The rows of a group lie close to one hidden flat surface of 12 dimensions, which passes through zero. Surfaces can cross.
In the rows, 128 means zero.
Some rows, each with its group after it:
[140  98  88 103 117 124 120 123 132 119 183  66 115 126  84  84 139 161
 144  95 119  83]
tika
[ 86 149 146  86 212 152 138  84  86 125  97 148  86 107 176 163 144  70
 115 130 156 113]
zepil
[ 67  73 133 126 136 155  85 106 177 171  58 139 134  94 128 131 117 121
 140 106 142 155]
Kek
[172 100  99 140 171 102 141 133  84 116 136 143  87  92 164 126 168 150
  65 165 161 166]
tika
[159  89 137 163  73 136 143  96 131 118 102 176 132 140 143 154 134 172
  93 156  88 179]
Nela
[155 140 112 100 179 134 125  99  99  94 135 189 153 147 167 171 116 168
  72 140 139 136]
Nela
[159 129 120 162  82 133  89 136 162 107  75 117  77 103 122 135 110 116
 102 178 146 137]
Kek
[106 133 143 153 152 167 149  85 104  95  93 148 109 154 144 147 169 129
 141 137 129 107]
Kek
[191 131 147 128 100 136 142  98 137 111 154 113 125 135 168 184  98 120
 119 109 128 191]
masu
[129 104 139  91 167 126  99  88  98 111  99 162 107 163 154 161 105 120
  87 168 153 132]
Ropig
[112  66 107  86 150 111 130 127 128 164 151  87  99 128 119 103 124  70
 148 120 159 157]
Kek
[121  55 166 137 121  75  81 164 124 182  84 162 132 126 110  74 167 169
 141 124 123 177]
Kek
[170 125 191 163  46 105 140 143 149 128 115 119 148 169 105 142  93 108
 172 123 110 163]
Nela
[ 83  99 125 153 106 134 110 130 147 176  92 161 149 119 150 108 173 165
 120 130  87 152]
Nela
[ 53 194 155 117 139 140 129 168 114 170 159 136 137 158 111  82 169 114
 195  97  87 115]
zepil
[134 137 176 123 107  77 116 164  86 176 136 106  82  72 134  88 179 133
 125 122  90 130]
Ropig
[117 172 202 171 145 126  94 139  92  90  94 152 138 105 127 176  91 174
  91 155 148  96]
tika
[100 146  99 132 162 128 192 140  68 128 160 161 108  94 128 142 118 103
  56 197 115 128]
masu
[144 172 130 134 171 117  88 149 134  76 111 100 140 178 121 109 140 127
 172 121 196  49]
Nela
[124 140 214  92 150  85  94 146 120 167 134 148 209 153 155 152  89 138
 163  68 133 150]
tika
[113  80 164 194  96 128 140 156 124 132 143  54  75  71  72 117 106 114
 146 133 155 168]
masu
[169 106  92 112 118 156  81  97 168 115 165  76 112 136 157 135 135 174
 136  80 146 160]
masu
[160 122 115 148  96 138 104 100 150  73 116 106 145 158 106 131 121 181
 130 128 129  59]
tika
[162 158 157  89 130 130 124 120 110 116 136 144  95  53  96 152  91 144
 104  99 107 135]
Kek
[156 161 138 111 141 122  96 136 140 109  89 153 119 151 119 104 159 130
 166 109 143 104]
masu
[171 101  94 168  88 137 186 120 125  97 191  96 134 162 111 132 122 144
 125 137 119 155]
Ropig
[177 130 120 148  81 110 144 163 122 114 135 135  72  96  74 117  97 110
  95 185 121 166]
masu
[135  98  74 136 126 146 131 101 152  93  96 141 127 142 104 114 138 143
 116 151 134  83]
masu
[174 160 214 157 106 103 127 147 111 126 120 169 162 128 141 157 120 173
 139  97 111 178]
Kek
[173  92 157 146 128 126 106 109 106  93 149 101 103 114 126 171  83 165
  93 133 162 170]
zepil
[ 75 131  55 162 115 176 155 129 191 144  83 188 186 123 134 130 129 126
 109 155 108 132]
tika
[108 167 121 107 180 124 126 141 105 146 117 104  69  12 149 127 151  91
  94 124 144  97]
masu
[ 80  85 155 130 144 100 141 154 120 180 149 122 174 125 115 114 114 126
 146 106 132 156]
zepil
[183 141 100 122 149 129 148  96 137  96 143 125 182 123 186 165 138 164
 106  91 137 100]
Nela
[207 111  91 145  84 109 139 113 123  82 116 110  79 136 127 121 146 126
  93 183 128 102]
Kek
[175  95 103  79 107  64 129 156 123 158 143 140 131 116 109  97 108 111
  93 156 110 137]
zepil
[166 153  98  41 201 117 119 126  91 106 180 146 100 151 120 130 103 112
 107 132 162 142]
zepil
[106 114  38 119 185 145 166 129 163 127 114 156 164 144 130  96 162  99
 144 127 162 108]
zepil
[ 97 120 154 163 136 163 139 112 177 124  45 143 149 106 127 167  91  77
 157 117 168 139]
Ropig
[152 155 154  94  59 114  78 109 176 155  42 156 131 116 152 138 114 104
 124 134  77  96]
tika
[116 143 148 145  92 140  60 143 162 137  82  97  70  97 124 125 114 111
 132 145 142 136]
Kek
[104 133 112 174 160 169 150 110 137 111 131 111 144 133 167 143 167 140
 149 103 155 134]
zepil
[160 116  69  93 114 130  83 120 122 111 136 125  37 134 108 102 125 127
  75 194 128 135]
masu
[ 75 124 140 145 121 161 132 113 109 130 130 121  81 159 110 109 161 122
 154 142 104 128]
Nela
[114 173 168  96 148 108  60 168 100 129 187 134 170 124  94 139  57 210
 100 112 124 105]
Nela
[102  98 127 108 179 147 162 102 112 107  84 162  86 138  87 142  98  54
 134 167 171 134]
tika
[132 153 136 137 120 139 140 152 114 119 180 111 104 147  97 112 130 130
 155 120 121 156]
zepil
[166  93  41 142 143 137 148 122 134  80 165 116 139 170 109  92 169 177
 126 133 149 107]
tika
[117 156 168  86 139 137 138 132 112 149 150 145 124  47  97 161  67 124
 113  90 105 154]
Kek
[ 93 149 163 103 154 136  98 166 104 123 161 131  81 120  40 129  39 104
 129 155 160 159]
Nela
[193 192 101  87 113 112  72 149 140 109  92 156  54 132 127  95 154 108
 117 166 127 113]
tika
[130 100 162 137  85 110 130 147 126 135 186  99 169 161  72 111  96 173
 164  95 102 137]
Ropig
[154 141 134  85 150  97 113 157 164 160  86 197 170  99 131 145  75  90
 118 121 152 178]
masu
[172 133  58 138 126 153 152 103 156  53 112 126 128 135  93 136 111 133
 112 152 155  61]
Nela
[ 72 153 143 202 164 173 174 147 124 136 122 151 122 154 162 142 165  86
 165 140 161 212]
Ropig
[ 88 125 125 188 137 152 153 142 123 136 124  94  97  68 125 110 175 131
 138 119 136 127]
Ropig
[174 216 146  59 138 106  71 155 112 130 135 136  78  85 134 126 113 119
 103 123 115 107]
Kek
[141  86 155 197 101 116 129 139  96 111 153  81 105 119 113 109 168 194
 127 130 129 140]
Kek
[119 118 143  99 178 116 136 130 126 146  89 140 100 130 134 113 152  53
 173 114 170 149]
zepil
[122 102  67 162 135 122 197 123 161 132 116 100 189 104 161 136 129  83
 117 138 154  85]
Nela
[174  90  86 139 126 148 103  86 143  71 131  74  94 126 132 131 140 167
 112 121 163  96]
tika
[109 158 162  85 113 135  93 123  93 134 147 138  72 118 112 164  52 105
  72 182 105 150]
Ropig
[200 144 142 123 179  88 123 147  96 104 101 179 117 133 157 116 186 149
 124 122 164 152]
masu
[106 186 159 111 154 146 130 143 102 124 141 180 118 176 124 155  94  91
 133 157 134 173]
masu
[112 121 116 118 160 128 117 143 163 152 139 101 151 164 166 138 102  64
 161 115 190 180]
Kek
[124 171 177  63 115  99  82 156 136 168 132 118 133 123 102 105 103 104
 175  81 102 107]
Ropig
[ 99 163 137  95 148 162 169  99  73  94 162 170 118 156  81 148 101 136
 112 146  89  92]
zepil
[168 150 122 103 104 114 104 135 164 125 119 146 170 119 126 151  74 139
 111 119 123 121]
tika
[105 141 131  85 138 102  89 144 139 173 112 118 139 118 153 107 137 103
 136 112 123 102]
zepil
[152 157 145 120 102 123 101 136 166 142 146 126 192 134 153 161  82 150
 130  89 118 153]
Ropig
[149 128 114 155 100 147 174 131 136 103 183  84 123 176 100 110 142 116
 183 107 129 142]
Ropig
[124 150  57  87 109 134 160 106 129 130 153 101 112 113 141 116 137  91
  92 155  86  53]
zepil
[ 96 126  89 167 122 179 119 124 182 112  62 121  82  93  99 120 128  92
 138 153 160 121]
Nela
[150 142 204 124  54  98  82 157 130 158 132 110 110  83  96 141  70 144
 122 119  90 157]
Ropig
[136 134 117 124  87 116 151 119 131 142 119 163 156 128 151 151 109 119
  84 166  83 128]
Ropig
[116 104  93  98 119 104  82 151 144 170 159 121 147 129 126  84 136 171
 111 120 108 133]
masu
[136 143  98 106 111 130 131 104 131 121 142 133 154 161 148 117 159 154
 125 118  86  73]
masu
[181 146 147 104  68 101 109 108 126 141 105 125  93  84 169 149 126 122
  78 145  79 119]
Nela
[115  88  75 110 168 100 115 167 123 160 130 163 121 112  91  48 187 164
 127 126 133 133]
tika
[138 159 164 144 105 125 100 174 102 130 165 144  90 112  94 127 100 165
 103 152 110 190]
zepil
[121 158 173 142 126 108 160 148 109 135 140 170 197 131 135 175  68 125
 107 138 113 144]
tika
[114 124 131  91 136 125 117 118 133 139 123 145 155 167 105  90 160 147
 180  83 104  93]
Kek
[176 112 192 184  40 101 121 130 129 112  91 135 120 152 122 159  90 128
 111 180 112 159]
Nela
[ 82 107 158 172  98 110 174 144  98 174 114 165 152 111 137 129 143 126
 102 170  77 151]
Ropig

New rows, each followed by its group:
[ 93  89 174 143 111 112 137 126  70 169 173  72  74 119 136 107 174 133
 134 127  95 152]
Nela
[ 83 123 140 163 138 147 101 149 165 155  71 133 118 104 136 123 135 100
 150 129 161 165]
Nela
[140 128  79 163 178 137 140 148 109  86 121 157 104 108 110 100 174 167
  98 157 163 117]
masu
[ 72 129  98 150 155 174 200 100 113 131 145 125 117 115 161 168 123  72
 100 161 130 152]
tika
[164 144 119 148  65 138 135 126 169 111 127  72 114  93 106 119 128 129
 154 100 110  86]
Ropig
[165 159 117 101 121 107 125 147 172 129 138 163 233 153 123 129  99 160
 150  77 115 109]
Nela
[ 91 151 196 137 149 117 155 137  96 165 138 148 165 114 168 177  97 100
 118 126 121 172]
tika
[ 56  84 171 171 118 119 121 113 100 159  74 163 168 122 146 138 149 173
  95 161  91 101]
Ropig
[112 134 136 105  97 116  95 121 119 166  90 197 129 138 153 118 156 155
  90 158  61 135]
Nela
[142 158 131 140  94 129  64 161 137 131 139 164 132 119 120 137  90 198
  71 159 105 168]
Ropig
[144  52 126 129 146  73 148 121 107 148 104 130 154 107 149 112 162 138
 107 131 137 109]
masu
[ 70 170 125 153 119 145 172 159 141 169 118 164 153 114 134 132 129  83
 135 147  97 155]
Ropig
[103 122 122  64 206 111 130 134  92 163 197 107 139  98 155 131 119 121
 114  89 147 146]
tika
[129 119 100 115 149 107 136 161 129 114 152 146 176 169  70  95 104 144
 144 133 146  96]
Nela
[108 154 132  93 150 131  93 133 107 142 145  60  44  87 130  90 173 101
 152 104 134  87]
Nela
[110  18 129 136  99 100 113  95 139 156 107 113 167 164 139 125 115 144
 113 148 124 128]
masu
[143 147 138 129  55 129 182 107 102 115 154 118 101 147 112 152  94  86
 102 180  65 113]
masu
[167 107 154 151 128 120 157 137 118 107 197  84 146 174 118 137 114 135
 176  87 161 185]
tika
[141 122 150 175  70 105  78 167 150 116 123  53 107 102  76  88 124 164
 149 127 134  75]
Nela
[120 147 153  94 103 144 159 115 131 134 152 126 142 123  75 132  93 114
 166  83  85 111]
Kek
[154 176 159 105 104 106  87 162 119 140 164 134 127 144 126 119 116 158
 130 117 101 149]
zepil
[ 84 122 143 162 137 131 125 149 115 126 154 124 171 110 111 163  56 153
  83 160 145 126]
Nela
[117 148  99  62 116 131 161 111 140 145 169  95 142 122 119 142  67  56
 126 123 105  91]
zepil
[ 95 135 128 142 158 161 157 118 143  98 104 157 162 177  90 132 113 107
 179 121 153 107]
masu
[117 122 124 122 122 175 114 101 131  87 141  97  74 104  74 163  44 116
  99 158 150 124]
Ropig
[136 126 149 174 106 150  86 127 168 120  76  90  89  55 133 150 112 132
 122 118 160 143]
masu
[ 81 180 186  69 147 120  64 150 106 156 141 139 123 145 102 118  97 129
 156 107 110 110]
zepil
[168 146 192 136  94 111 115 148  82 116 178 108  75 142 101 126 122 153
 140 126 109 173]
zepil
[154 144 116 115 202 125 109 152 124 131 157 133 115  89 171 148 125 130
 109 103 191 209]
Ropig
[114 138 136 140 151 124  90 159 143 132  65 185 119 150 111  96 157 132
 155 139 151 141]
Ropig
[136  64 157 174  54 110 123 110 122 137 134  96 133 153 139 144 117 157
 107 157  99 150]
masu
[191 126 141 123 115 125  94 108 125  85  89 129  65 123 128 143 124 127
 111 151 150 131]
zepil
[132 126  70 155 130 177 125  88 150  85 144 108 139 141 147 134 157 188
 120 111 130  96]
masu
[151 134  96 142 146 137 111 133  98  83 121 152  59 146  98  87 186 167
 112 169 137 113]
zepil
[117 157 180  85 182  89  83 132  81 135 129 151 163 167 159 125 148 159
 139 103 131  80]
tika
[ 61 102 110 128 113 124 132 137 121 161 153 129 175 154 111 103 123 151
 117 147  90  97]
masu
[166  78 111 158 181 125 143 137 127  93 141 120 130 142 113 105 164 163
 163  89 195 167]
masu
[120 140 113  86 116 133 167 142 110 130 185 116 101  84  42 113  77 108
 122 125  95 108]
Kek
[161 160 116 145  90 105 155 170 115 131 162 123 118  89  99  98 146 152
 112 135  87 117]
masu
[169 102 152  87 142  80 149 145  99 150 130 182 134 110 106 122 115 126
 117 123 119 178]
Kek
[110 156 141 135 140 115 167 139  90 151 187 110 155 103 176 165 108 116
  88 136 113 145]
Kek
[ 90 167 127 160  87 166 133 128 151 135 148 106 157 113 130 144 113 153
 128 117  86 101]
masu
[139  68 141 166 116 113  42 136 134 138  89 124  93 116 158 128 132 180
  80 167 161 186]
masu
[106 109 154 125 170  81 162 181  82 159 128 157 111  98  87 104 112  77
 122 162 154 160]
masu
[ 94  91 139 159 151 131 105 118 101 124 100 127  96 136 143 129 149 143
 102 170 153 132]
masu
[159 155 171 129  86  92  67 169 119  93 111 115  89 158  52 102  80 135
 134 178 139  82]
Nela
[ 76  68 142  98 173 112 143 126 120 162 172 115 203 151 101 111 116 151
 173  62 138 123]
tika
[126  79 114  81 163  92 118 156 108 134 151 147 132 122  44  80 103 151
 128 125 141 119]
Ropig
[139 155 102  78 127 147  93 117 160 107 141 123 140 147  98 136  73 130
 134 115 135  94]
Ropig
[116 102 148 156  85 123 131 129 133 165 129  64  87  69 144 115 155 112
 133 113 107 142]
Nela
[171 115 140  98  97  76  44 156 188 164  68 135 148 104 141 120  91 119
 122 123 148 142]
zepil
[121 144 112  91 161 141  86 137 129 127 142  96  72  95 110 107 127 119
 140 109 156 125]
tika
[ 64 220 179 105 152 166 122 139 101 140 119 200 128 136 111 148 110 120
 137 129  89 127]
zepil
[103 200 160 107  98 139 117 144 108 129 135 154 107 165  85 101 142 131
 163 130  64  90]
zepil
[164 150 185 166  90 120 113 135 136 133 109 101 113  72 164 162 125 134
 123 108 126 158]
masu
[103 144 137  95 136  79 144 175 105 182 146 170 175 126 119 102 121 116
 117 138  91 122]
masu
[101 105 105  90  78 117 149 112 155 174 136  96 148 144 139 118 111  65
 134 135  82  98]
Kek
[122 106  56  91 108 112 155 123 133 176 163 120 129 138 152  68 205 121
 130 121  71 110]
tika
[ 99 103 167  94 161 113 131 118 125 158 123 123 163 160 136 130 119  91
 180  85 146 133]
masu
[179 184  75 123 102 151 102 115 153  82 128 110  87 151 143 108 172 141
 130 136 119  80]
zepil
[ 87 150 110 105 140 134  68 169 169 156 170 120 190 133 106 121  67 163
 130 100 143 130]
zepil
[119 155 105 116 144 164  86 108 152 109 137  90 121  73 144 157  94 158
  98 105 149  94]
Ropig
[118  77 130 174 142 131 143 118 156 117  98 105 178 127 128 114 166 159
 175  76 160 103]
Ropig
[166 100 187 141 121  75  84 176 103 124 116 133  90 150  81 105 106 130
 138 160 167 177]
Nela
[100 150 125 120 142 111 125 175 102 165 188 163 166 152 134 120 116 159
 103 140 104 178]
masu
[209 154 118  83 129  98 128 110 122 102 157 116 152 119 165 143 130 153
 111  89 122  93]
Nela
[153 171 124 114 113 123 100 138 143 113 122 110 102 168 133 114 134  92
 154 140 139 107]
Kek
[ 87 197 151 129 114 131 103 164 126 152 144 128 138 108 133 131 107 128
 117 137 100 112]
Kek
[105 101 127 204  85 148 213 123 125 134 143 118 149 108 123 143 137 125
 122 142  98 153]
zepil
[123 103  45 133 112 121 116 158 157 130 176  81 141 146  91  64 146 163
 132 131 127  87]
zepil
[194 159  94  72 166 110 126 134 131 103 137 156 126 134 138 138 104 100
 111 132 164 136]
Kek
[179 129 127 109 116  72 112 141 110 127 154  92 142  93 145 124 119 154
  87 130 122  79]
Nela
[ 76  99 114  59 128 120  90 127 163 186 155 116 182 170 120 104  97 116
 162  87 111 123]
masu
[148  66 121  78 171 106 104 114 112 108 141 103 109 134  76  96 123 146
 149  99 168 101]
tika
[133 163 112 144  96 133 157 161 119 106 155 120  94 139  62 110  96  95
 126 182 113 112]
Kek
[112 134 101 109 149 117 103 142 106 114 136  94  86 118  97  84 145 127
 118 154 141  51]
Nela
[ 81  80 161  88 156  93 135 123  75 178 136 113 115  81 118 106 144 127
 117 113 105 103]
tika
[ 73 130 153 140 105 129 162 133  90 141 182  88 129 117 104 148  75 106
 103 161  98 107]
Nela
[ 94 143 154 107 166 114  83 138  98 152 117 146 124 145 162 106 172 149
 136 116 126 118]
Ropig
[113  69 139 151 190 101 178 118  63 138 101 182 132 102 166 148 156 127
  66 176 149 163]
tika
[154 114 127 162 160 148  84 123 141  90  98 143 110 135 146 149 129 165
 116 136 191 175]
Ropig
[137 132 151 136 124 134  97 140 151 122 143  88 116 123 123 141  94 121
 150 106 163 166]
zepil
[ 81 170  99 141 122 171 133 118 139 127 152  98 142 103 140 127 149 158
 124 106  96  66]
masu
[138 130 142 158 102 124 158 142 103 113 154  70  76  99  88  97 157 124
 153 123 117  97]
masu
[183 167 143 109 131 134 145 115 127  93 176 155 190 186 142 168 102 166
 146  81 120 152]
zepil
[111 105 139 124 128  98  75 154 136 157  79 140 115 110 118  99 136 131
 119 149 137 119]
masu
[141  89  82 102 133 169  97  86 159 120 168 103 116 147 160 167  83 141
  97 122 155 198]
masu
